The rows of a group lie close to one hidden flat surface of 11 dimensions, which passes through zero. Surfaces can cross.
(in the rows, 100 means zero)
Known rows, each followed by its group:
118; 100; 90; 108; 89; 108; 75; 101; 156; 76; 97; 101; 90; 92; 101; 89; 133; 115; 106; 134 | duga
100; 117; 116; 102; 98; 96; 77; 87; 126; 119; 133; 137; 98; 126; 120; 111; 105; 83; 115; 118 | mafun
97; 132; 104; 108; 140; 87; 98; 116; 97; 159; 85; 112; 115; 116; 126; 111; 139; 113; 149; 91 | duga
93; 94; 108; 102; 94; 91; 95; 88; 101; 98; 105; 108; 91; 121; 107; 111; 92; 93; 102; 86 | mafun
117; 89; 77; 122; 89; 62; 96; 112; 93; 131; 91; 118; 111; 73; 91; 112; 84; 107; 80; 129 | gudu
133; 102; 102; 112; 72; 63; 84; 89; 86; 120; 86; 70; 119; 96; 90; 99; 58; 156; 112; 117 | sos
108; 103; 112; 116; 91; 108; 67; 115; 89; 77; 86; 99; 66; 95; 125; 104; 116; 101; 91; 97 | mafun
106; 111; 88; 105; 106; 90; 88; 102; 93; 118; 96; 125; 96; 104; 76; 92; 103; 104; 102; 87 | mafun
120; 121; 118; 81; 74; 86; 110; 108; 96; 130; 118; 96; 112; 148; 138; 127; 116; 101; 137; 129 | duga
87; 84; 94; 114; 91; 82; 112; 93; 122; 103; 106; 77; 116; 118; 100; 92; 109; 111; 98; 114 | gudu
101; 114; 91; 89; 82; 84; 113; 135; 60; 132; 93; 110; 96; 131; 92; 79; 120; 83; 82; 99 | mafun
108; 59; 86; 81; 43; 126; 107; 65; 116; 63; 125; 61; 82; 72; 118; 95; 43; 69; 59; 87 | sos
93; 84; 93; 133; 97; 69; 123; 98; 107; 100; 105; 87; 104; 108; 88; 115; 85; 87; 76; 162 | sos
133; 73; 104; 132; 143; 78; 123; 83; 153; 101; 131; 78; 117; 138; 139; 134; 143; 94; 143; 135 | duga
66; 91; 98; 103; 76; 108; 88; 93; 112; 112; 113; 91; 124; 96; 125; 88; 108; 125; 100; 89 | gudu
89; 100; 88; 143; 100; 60; 109; 125; 102; 148; 100; 104; 119; 84; 150; 121; 94; 99; 67; 131 | gudu
72; 92; 94; 105; 65; 119; 65; 89; 92; 108; 91; 107; 80; 52; 111; 99; 76; 86; 62; 121 | sos
104; 114; 102; 112; 120; 105; 80; 98; 98; 127; 92; 104; 79; 96; 116; 97; 113; 75; 104; 107 | mafun
99; 56; 89; 106; 79; 109; 117; 116; 123; 37; 154; 130; 123; 75; 108; 114; 102; 98; 54; 126 | gudu
130; 91; 102; 108; 80; 120; 86; 70; 55; 84; 110; 92; 77; 77; 96; 134; 56; 96; 103; 123 | gudu
90; 58; 31; 97; 77; 119; 133; 104; 74; 112; 105; 109; 128; 60; 44; 101; 131; 117; 105; 119 | sos
113; 108; 94; 86; 87; 111; 100; 88; 128; 98; 104; 84; 91; 100; 103; 88; 89; 96; 105; 103 | sos
57; 133; 122; 88; 94; 95; 124; 128; 107; 71; 124; 144; 102; 156; 84; 100; 105; 82; 73; 126 | duga
83; 104; 116; 45; 55; 100; 135; 100; 137; 92; 106; 88; 126; 141; 85; 86; 111; 100; 112; 134 | duga
105; 132; 136; 85; 142; 136; 74; 91; 124; 95; 75; 71; 98; 80; 119; 87; 112; 102; 138; 117 | duga
115; 140; 97; 73; 63; 108; 99; 89; 94; 113; 122; 107; 81; 123; 97; 88; 54; 77; 90; 102 | mafun
69; 118; 99; 102; 106; 104; 89; 91; 127; 113; 104; 112; 113; 146; 65; 61; 139; 122; 129; 87 | gudu
67; 66; 99; 108; 56; 93; 110; 82; 79; 77; 149; 134; 116; 116; 92; 130; 68; 108; 75; 94 | sos
90; 117; 107; 103; 125; 117; 87; 80; 101; 119; 78; 90; 68; 86; 107; 99; 87; 67; 104; 94 | mafun
98; 105; 106; 109; 102; 98; 89; 121; 79; 79; 86; 104; 93; 101; 109; 107; 117; 123; 103; 81 | mafun
40; 103; 138; 101; 123; 108; 77; 82; 131; 116; 61; 90; 89; 121; 112; 92; 142; 92; 128; 102 | gudu
75; 103; 101; 109; 96; 87; 126; 133; 74; 126; 94; 93; 98; 118; 116; 94; 128; 61; 66; 139 | mafun
124; 90; 91; 91; 99; 106; 77; 101; 96; 101; 65; 98; 87; 56; 77; 93; 98; 102; 98; 104 | gudu
99; 103; 112; 49; 70; 124; 83; 79; 115; 137; 67; 76; 87; 94; 112; 90; 120; 73; 133; 116 | duga
107; 101; 125; 62; 72; 114; 113; 93; 85; 85; 104; 62; 85; 124; 128; 99; 82; 78; 102; 81 | mafun
112; 79; 116; 106; 88; 79; 103; 99; 89; 119; 125; 90; 110; 135; 150; 123; 113; 94; 113; 103 | mafun
97; 92; 76; 67; 64; 119; 77; 120; 92; 131; 71; 106; 125; 41; 97; 73; 130; 134; 107; 93 | sos
80; 80; 116; 79; 72; 97; 112; 96; 117; 95; 108; 89; 142; 94; 91; 98; 97; 116; 99; 145 | duga
91; 122; 93; 76; 125; 120; 114; 101; 157; 128; 107; 102; 107; 111; 133; 91; 140; 77; 131; 89 | sos
89; 95; 96; 85; 99; 102; 114; 82; 122; 128; 99; 79; 112; 96; 111; 99; 97; 88; 117; 102 | sos
119; 99; 62; 114; 89; 97; 96; 126; 124; 81; 87; 98; 106; 75; 66; 74; 125; 130; 81; 124 | duga
105; 107; 108; 105; 98; 101; 98; 83; 136; 105; 126; 91; 90; 108; 152; 110; 78; 77; 94; 93 | sos
102; 99; 102; 121; 115; 125; 84; 103; 97; 67; 121; 123; 92; 83; 104; 118; 113; 98; 97; 120 | gudu
98; 83; 112; 96; 136; 99; 115; 97; 113; 101; 84; 86; 107; 103; 104; 103; 127; 91; 123; 87 | gudu
85; 122; 86; 95; 137; 102; 84; 111; 147; 132; 50; 98; 81; 81; 76; 42; 128; 72; 88; 80 | gudu
123; 58; 88; 102; 87; 95; 94; 68; 102; 124; 100; 75; 98; 82; 121; 116; 97; 92; 117; 93 | duga
86; 93; 117; 97; 98; 115; 93; 79; 135; 50; 124; 114; 79; 119; 95; 98; 89; 74; 80; 93 | sos
86; 98; 104; 74; 65; 105; 119; 82; 151; 65; 117; 79; 119; 122; 88; 81; 80; 120; 97; 95 | duga

New rows. What belongs after each?
136; 82; 83; 125; 65; 93; 42; 72; 99; 104; 100; 109; 61; 85; 100; 100; 75; 109; 92; 81 | mafun
98; 122; 93; 65; 124; 110; 102; 122; 106; 97; 116; 175; 109; 103; 56; 77; 114; 90; 93; 65 | gudu
104; 96; 107; 100; 99; 114; 127; 83; 101; 77; 113; 48; 81; 116; 123; 109; 75; 67; 93; 101 | gudu
90; 87; 110; 67; 76; 90; 63; 115; 95; 120; 60; 118; 129; 73; 101; 89; 124; 159; 127; 66 | gudu
78; 83; 109; 91; 56; 99; 68; 80; 109; 93; 84; 110; 108; 108; 60; 87; 108; 134; 110; 117 | gudu
97; 111; 103; 95; 111; 122; 84; 102; 120; 108; 94; 99; 96; 74; 106; 90; 108; 82; 97; 127 | mafun
93; 98; 89; 64; 29; 97; 86; 71; 101; 122; 121; 118; 110; 97; 75; 81; 47; 108; 86; 99 | mafun
79; 94; 101; 86; 100; 121; 102; 88; 126; 86; 94; 105; 88; 91; 78; 87; 109; 77; 97; 109 | sos
89; 143; 87; 152; 115; 115; 93; 120; 98; 121; 120; 61; 85; 104; 185; 96; 103; 97; 82; 101 | gudu
104; 42; 85; 91; 100; 85; 111; 68; 110; 109; 91; 101; 124; 71; 50; 97; 89; 99; 106; 108 | gudu
74; 83; 100; 87; 82; 113; 86; 86; 132; 71; 98; 112; 98; 91; 75; 80; 98; 101; 81; 92 | duga
65; 115; 126; 41; 80; 113; 107; 122; 86; 146; 100; 108; 138; 106; 121; 75; 131; 93; 115; 109 | mafun
160; 119; 51; 127; 82; 96; 89; 106; 130; 71; 117; 94; 60; 127; 106; 94; 100; 120; 98; 49 | duga
71; 124; 125; 72; 139; 125; 86; 135; 87; 95; 73; 139; 86; 102; 103; 83; 154; 81; 108; 60 | sos
100; 66; 106; 104; 106; 99; 111; 86; 114; 61; 113; 110; 110; 106; 76; 113; 117; 102; 105; 126 | gudu
132; 110; 75; 111; 123; 109; 138; 112; 53; 103; 113; 80; 80; 105; 119; 118; 95; 72; 98; 74 | sos
84; 100; 100; 94; 73; 91; 112; 122; 121; 81; 120; 106; 113; 116; 116; 89; 105; 110; 73; 95 | gudu
129; 91; 75; 108; 62; 85; 103; 94; 85; 117; 88; 62; 89; 63; 108; 98; 49; 96; 67; 113 | gudu
104; 76; 108; 110; 141; 100; 117; 91; 104; 91; 105; 92; 120; 116; 90; 112; 137; 111; 142; 94 | gudu
101; 102; 92; 121; 124; 127; 95; 119; 112; 70; 131; 116; 111; 96; 117; 95; 136; 114; 103; 91 | gudu
124; 118; 99; 142; 116; 110; 69; 105; 106; 70; 66; 79; 46; 94; 91; 100; 120; 87; 94; 151 | gudu
92; 139; 100; 103; 100; 112; 92; 81; 90; 114; 89; 102; 74; 114; 75; 100; 76; 92; 113; 115 | sos
69; 108; 130; 72; 102; 105; 111; 122; 87; 99; 95; 102; 115; 126; 120; 95; 134; 91; 107; 97 | mafun
115; 81; 127; 94; 137; 111; 102; 95; 39; 107; 89; 80; 116; 62; 99; 109; 89; 93; 112; 111 | duga
131; 103; 106; 80; 102; 132; 90; 85; 61; 74; 105; 121; 73; 77; 73; 120; 64; 75; 101; 101 | gudu
94; 72; 86; 122; 133; 110; 66; 79; 146; 106; 74; 106; 78; 69; 98; 93; 144; 82; 113; 91 | duga
105; 119; 98; 98; 115; 109; 102; 104; 97; 103; 88; 96; 87; 96; 94; 89; 101; 89; 101; 96 | mafun
103; 69; 81; 127; 124; 100; 103; 73; 115; 74; 113; 99; 72; 102; 93; 104; 84; 80; 84; 39 | duga
81; 85; 97; 152; 89; 61; 111; 129; 89; 106; 126; 113; 112; 119; 136; 133; 118; 100; 66; 153 | mafun
57; 141; 96; 99; 96; 108; 113; 72; 119; 139; 123; 125; 99; 142; 94; 123; 88; 81; 126; 124 | sos
96; 145; 110; 130; 109; 106; 107; 76; 83; 125; 99; 38; 65; 155; 134; 108; 80; 78; 122; 108 | gudu
132; 95; 118; 97; 100; 83; 104; 134; 83; 88; 78; 70; 91; 92; 137; 90; 97; 91; 70; 97 | sos
110; 106; 103; 91; 87; 100; 106; 87; 93; 88; 102; 85; 98; 137; 72; 96; 97; 115; 126; 96 | gudu
104; 141; 100; 83; 70; 94; 79; 141; 78; 114; 110; 156; 106; 133; 96; 87; 123; 126; 101; 90 | mafun
104; 133; 53; 158; 106; 71; 110; 116; 107; 157; 91; 79; 104; 89; 127; 107; 87; 128; 91; 119 | duga
182; 130; 75; 137; 105; 101; 62; 140; 59; 99; 97; 93; 88; 62; 115; 102; 107; 145; 101; 121 | duga
110; 139; 108; 68; 65; 117; 91; 135; 100; 126; 120; 115; 97; 126; 120; 65; 129; 58; 79; 154 | mafun
52; 114; 122; 113; 88; 106; 64; 89; 89; 118; 120; 151; 112; 118; 105; 120; 110; 119; 117; 115 | gudu
74; 97; 106; 140; 82; 99; 89; 80; 96; 112; 121; 95; 91; 96; 128; 131; 73; 79; 78; 149 | gudu
99; 68; 84; 106; 146; 111; 114; 70; 124; 117; 87; 85; 94; 64; 68; 90; 97; 54; 101; 105 | gudu
70; 81; 72; 89; 98; 96; 146; 123; 92; 138; 91; 99; 133; 82; 90; 102; 138; 84; 95; 142 | sos
67; 117; 112; 75; 51; 97; 108; 100; 104; 119; 110; 75; 108; 123; 141; 86; 70; 101; 83; 74 | gudu
64; 74; 124; 59; 58; 126; 86; 70; 97; 76; 116; 119; 116; 93; 91; 105; 83; 111; 105; 87 | gudu
66; 128; 99; 98; 51; 76; 94; 121; 69; 124; 123; 152; 113; 130; 105; 110; 78; 124; 79; 92 | duga
81; 96; 111; 98; 75; 121; 96; 63; 109; 76; 107; 65; 89; 135; 85; 86; 97; 105; 117; 107 | gudu
96; 103; 126; 86; 83; 86; 96; 105; 85; 102; 78; 94; 89; 107; 116; 118; 89; 100; 104; 106 | gudu
80; 111; 141; 63; 64; 110; 70; 84; 80; 87; 73; 112; 88; 131; 74; 104; 99; 122; 134; 94 | gudu
126; 85; 106; 114; 97; 98; 88; 81; 134; 60; 137; 95; 93; 114; 130; 107; 78; 103; 91; 75 | sos
90; 105; 131; 100; 131; 62; 124; 100; 94; 163; 84; 70; 122; 118; 151; 120; 98; 85; 124; 105 | sos
120; 140; 117; 104; 94; 91; 93; 104; 60; 104; 138; 134; 59; 172; 146; 140; 84; 75; 113; 47 | duga
118; 95; 105; 103; 138; 97; 120; 118; 102; 59; 116; 123; 97; 136; 78; 101; 137; 87; 105; 92 | duga
101; 98; 83; 87; 130; 115; 117; 85; 124; 119; 104; 102; 116; 104; 94; 96; 130; 102; 143; 77 | sos
110; 92; 102; 107; 122; 72; 121; 112; 105; 112; 79; 82; 105; 106; 109; 105; 114; 94; 106; 103 | gudu
106; 107; 82; 100; 108; 134; 74; 73; 115; 83; 102; 114; 84; 94; 55; 88; 101; 112; 127; 79 | sos
96; 103; 93; 90; 80; 95; 100; 129; 113; 87; 114; 120; 118; 102; 101; 82; 113; 121; 81; 86 | gudu
143; 84; 82; 108; 71; 111; 112; 105; 89; 53; 121; 69; 87; 77; 113; 109; 71; 95; 69; 117 | gudu
